Every row belongs to one group in each of 2 separate groupings. Each group adds its own fixed numbers to the row, and there is some noise. The rows also spread widely along 3 directions, which tell nothing about the answers.
Known rows, each followed by its group in each grouping:
-1	-9	-9	9	0	-4	-5	-4	-1	-11	-22	-5	-12	0	-2	12	8	4	0	9	7	-1	-5	7	6	-4	-12	2 => (3) K483
3	-5	-8	2	-11	-2	-7	-2	-4	-4	-22	-2	-10	0	0	7	12	2	7	15	8	2	-1	-4	14	-6	-1	1 => (2) K68
1	-9	-1	6	-4	-5	-6	3	-2	-4	-25	-2	-8	-3	2	6	14	-1	1	6	9	-4	0	0	10	-3	-7	6 => (2) K68
11	-7	-22	5	-8	13	-4	-13	-2	-3	-23	1	-11	9	-9	7	6	0	14	29	18	15	0	-11	19	-17	5	-8 => (1) K339
0	0	-19	2	-16	-3	-6	-6	-5	-5	-19	-1	-15	6	-5	10	4	7	11	20	4	4	-5	-3	11	-6	3	-5 => (0) K483
2	-12	-3	5	-1	-2	-4	0	-1	-5	-28	-2	-9	-2	-2	9	10	-1	2	5	12	-3	0	2	10	-5	-9	4 => (1) K339
-1	-7	-6	5	-5	0	-9	5	-3	0	-27	-1	-9	-1	0	2	10	-2	8	12	13	1	2	-5	14	-5	-7	5 => (0) K68
1	-3	-11	4	-5	1	-10	1	-4	-2	-24	-2	-8	0	1	6	8	1	9	16	7	2	0	-4	15	-7	-6	3 => (3) K68
4	2	-17	-3	-20	-5	-8	-5	-4	-8	-19	-1	-11	7	-5	15	6	9	14	20	3	3	-9	-6	14	-9	5	-7 => (1) K68
-3	-2	-9	2	-12	-7	-10	-1	-3	-9	-19	-5	-10	3	-2	11	8	6	9	13	7	1	-6	-3	11	-3	-3	-2 => (0) K68
2	-6	-11	1	-9	-2	-6	-3	-2	-5	-20	-5	-9	2	-5	7	6	2	6	13	13	3	-2	-3	11	-4	-4	-2 => (0) K339
1	-6	-8	2	-7	-2	-7	2	-2	2	-24	-2	-8	-1	-3	5	6	0	6	10	11	0	3	-4	12	-2	-5	3 => (0) K339
3	-14	-7	9	5	11	-6	-1	-3	5	-30	-1	-9	1	-1	-4	10	-9	4	15	23	8	8	-7	16	-8	-8	6 => (0) K339
-2	-5	-9	6	-7	-1	-8	2	-4	2	-28	1	-12	-2	-1	3	7	0	7	12	9	0	1	0	11	-4	-3	5 => (0) K483
4	-11	-9	9	-4	5	-7	-4	-3	-5	-25	-1	-10	2	0	5	13	-2	5	17	15	7	1	-5	14	-9	-4	1 => (2) K68
2	-11	-4	9	0	4	-8	2	-4	1	-30	2	-8	-2	3	0	14	-6	5	13	14	2	6	-5	16	-7	-6	7 => (2) K68

New rows, each followed by its group in each grouping:
-1	-12	-6	11	3	5	-10	3	-2	-1	-30	-2	-10	0	0	0	11	-5	6	15	19	5	4	-6	15	-8	-9	6 => (0) K68
2	-9	-9	8	1	3	-9	-2	-2	-6	-25	-4	-8	1	0	6	10	0	6	16	13	3	-1	-3	13	-9	-10	3 => (3) K68
4	-2	-15	4	-14	0	-4	-6	-5	-1	-24	2	-14	0	-2	8	9	3	9	18	4	3	-1	-2	12	-7	3	0 => (2) K483
4	-4	-14	1	-7	8	-8	1	-6	12	-27	2	-8	2	-2	-3	5	-6	13	20	15	7	9	-11	19	-8	1	4 => (0) K339
5	-7	-9	2	-8	-2	-3	-9	-1	-8	-19	-5	-10	1	-4	11	8	4	3	12	10	3	-3	-1	11	-4	-2	-2 => (2) K339
4	-3	-14	2	-11	2	-5	-1	-7	6	-27	5	-12	-1	-1	2	9	0	11	17	5	2	4	-5	14	-7	3	3 => (2) K483
3	-3	-11	-1	-6	-2	-6	-1	-4	0	-23	-4	-7	-1	-1	7	5	3	7	11	6	-1	1	-1	12	-4	-7	3 => (3) K339
0	-1	-9	-1	-8	-6	-10	3	-5	-1	-23	-2	-6	-2	2	8	8	3	8	10	1	-4	0	-1	12	-3	-7	4 => (3) K68
2	-8	-11	8	-6	4	-9	-2	-2	-5	-24	-3	-10	5	-3	4	10	-1	10	21	17	8	-1	-8	15	-9	-3	0 => (0) K68
0	-5	-12	5	-11	-3	-10	-5	-1	-14	-18	-6	-11	6	-5	11	8	5	8	18	12	6	-8	-4	11	-6	-2	-5 => (0) K68
6	-9	-11	4	-8	3	-4	-7	-2	-4	-22	-3	-9	0	-3	7	10	0	4	16	14	5	0	-4	13	-7	-1	-1 => (2) K339
4	-7	-9	6	-7	3	-7	-1	-5	-1	-26	0	-9	0	1	3	13	-1	8	17	12	4	1	-7	15	-8	-2	2 => (2) K68
3	-9	-4	3	-1	1	-6	3	-2	4	-30	0	-7	-3	-1	5	9	-3	5	7	11	-3	4	0	13	-6	-7	5 => (1) K339
2	-4	-7	2	-6	0	-9	5	-5	4	-31	3	-8	-1	1	4	10	-1	11	12	7	-2	3	-6	17	-7	-2	5 => (1) K68
2	-6	-13	4	-6	-1	-9	-4	-2	-11	-19	-6	-10	4	-2	12	9	5	8	19	9	4	-6	-3	13	-7	-6	-3 => (3) K68
5	-9	-8	2	-6	0	-4	-5	-3	-3	-22	-3	-8	-1	-1	8	10	0	3	11	12	2	1	-2	11	-4	-4	1 => (2) K339
2	0	-12	-5	-15	-6	-6	0	-4	1	-20	-2	-9	2	-4	7	4	3	9	11	6	0	-1	-4	11	-1	0	-1 => (0) K339
4	-6	-8	5	-7	2	-9	1	-4	0	-28	2	-9	2	-1	7	10	-1	10	15	10	1	1	-5	16	-10	-2	2 => (1) K68
6	-3	-16	3	-13	2	-8	-6	-3	-9	-22	-1	-11	7	-5	11	9	5	14	23	10	8	-5	-8	16	-12	3	-6 => (1) K68
5	-8	-10	3	-10	-2	-3	-9	-3	-10	-18	-4	-10	1	-3	12	8	4	3	12	11	3	-3	-2	10	-5	-3	-3 => (2) K339
6	-13	-6	8	1	8	-4	-2	-4	5	-30	0	-7	-2	1	-1	12	-7	4	13	16	5	9	-6	16	-8	-5	6 => (2) K339
-1	-4	-10	3	-10	-4	-9	2	-5	-3	-23	-2	-9	2	-1	7	9	1	8	13	9	1	-2	-5	13	-4	-3	1 => (0) K68
4	-14	-4	8	3	5	-3	-3	-2	-1	-27	-1	-8	-2	0	3	13	-6	0	11	18	3	5	-2	13	-6	-9	5 => (2) K339
6	-7	-11	2	-9	0	-3	-8	-2	-6	-20	-4	-9	1	-3	10	9	2	4	13	10	4	-1	-3	11	-5	-1	-2 => (2) K339
-1	-2	-9	2	-10	0	-10	5	-5	3	-26	1	-8	0	1	2	8	0	11	15	9	1	2	-8	15	-5	-2	4 => (0) K68
-3	3	-13	-4	-17	-8	-8	7	-8	8	-26	3	-11	-2	0	4	5	3	11	11	-1	-4	2	-2	11	0	1	5 => (0) K483
5	-5	-14	1	-5	4	-6	-3	-4	2	-22	-2	-7	1	-1	4	5	0	8	18	10	5	4	-5	15	-8	-3	0 => (3) K339
1	-6	-9	5	-2	1	-10	1	-3	-2	-25	-2	-6	0	1	6	9	0	9	16	9	2	1	-3	14	-8	-7	4 => (3) K68
0	-2	-12	2	-11	-2	-10	3	-5	2	-24	0	-9	1	-1	4	8	0	12	16	9	2	1	-7	15	-6	0	2 => (0) K68
-1	-6	0	2	-5	-8	-9	6	-3	-5	-28	-1	-8	-3	0	11	10	2	5	4	6	-8	-2	2	10	-2	-7	4 => (1) K68
2	-5	-11	6	-9	0	-5	-4	-5	0	-25	3	-12	-2	-1	5	10	0	6	14	6	1	1	-1	12	-6	0	4 => (2) K483
4	-4	-11	4	-9	3	-9	2	-4	3	-29	4	-9	1	-1	5	10	-1	13	17	9	2	1	-7	18	-10	1	2 => (1) K68
4	-9	-7	3	-8	-4	-3	-7	-1	-8	-19	-5	-9	0	-2	11	9	3	1	9	10	0	-3	1	9	-3	-5	-1 => (2) K339
6	-2	-18	1	-16	3	-9	-4	-6	0	-21	2	-10	4	-2	6	9	1	13	24	8	8	1	-10	18	-9	6	-3 => (2) K68
4	-3	-17	4	-13	3	-5	-7	-7	1	-24	3	-13	1	-3	6	8	3	11	21	6	6	1	-5	13	-7	4	0 => (2) K483
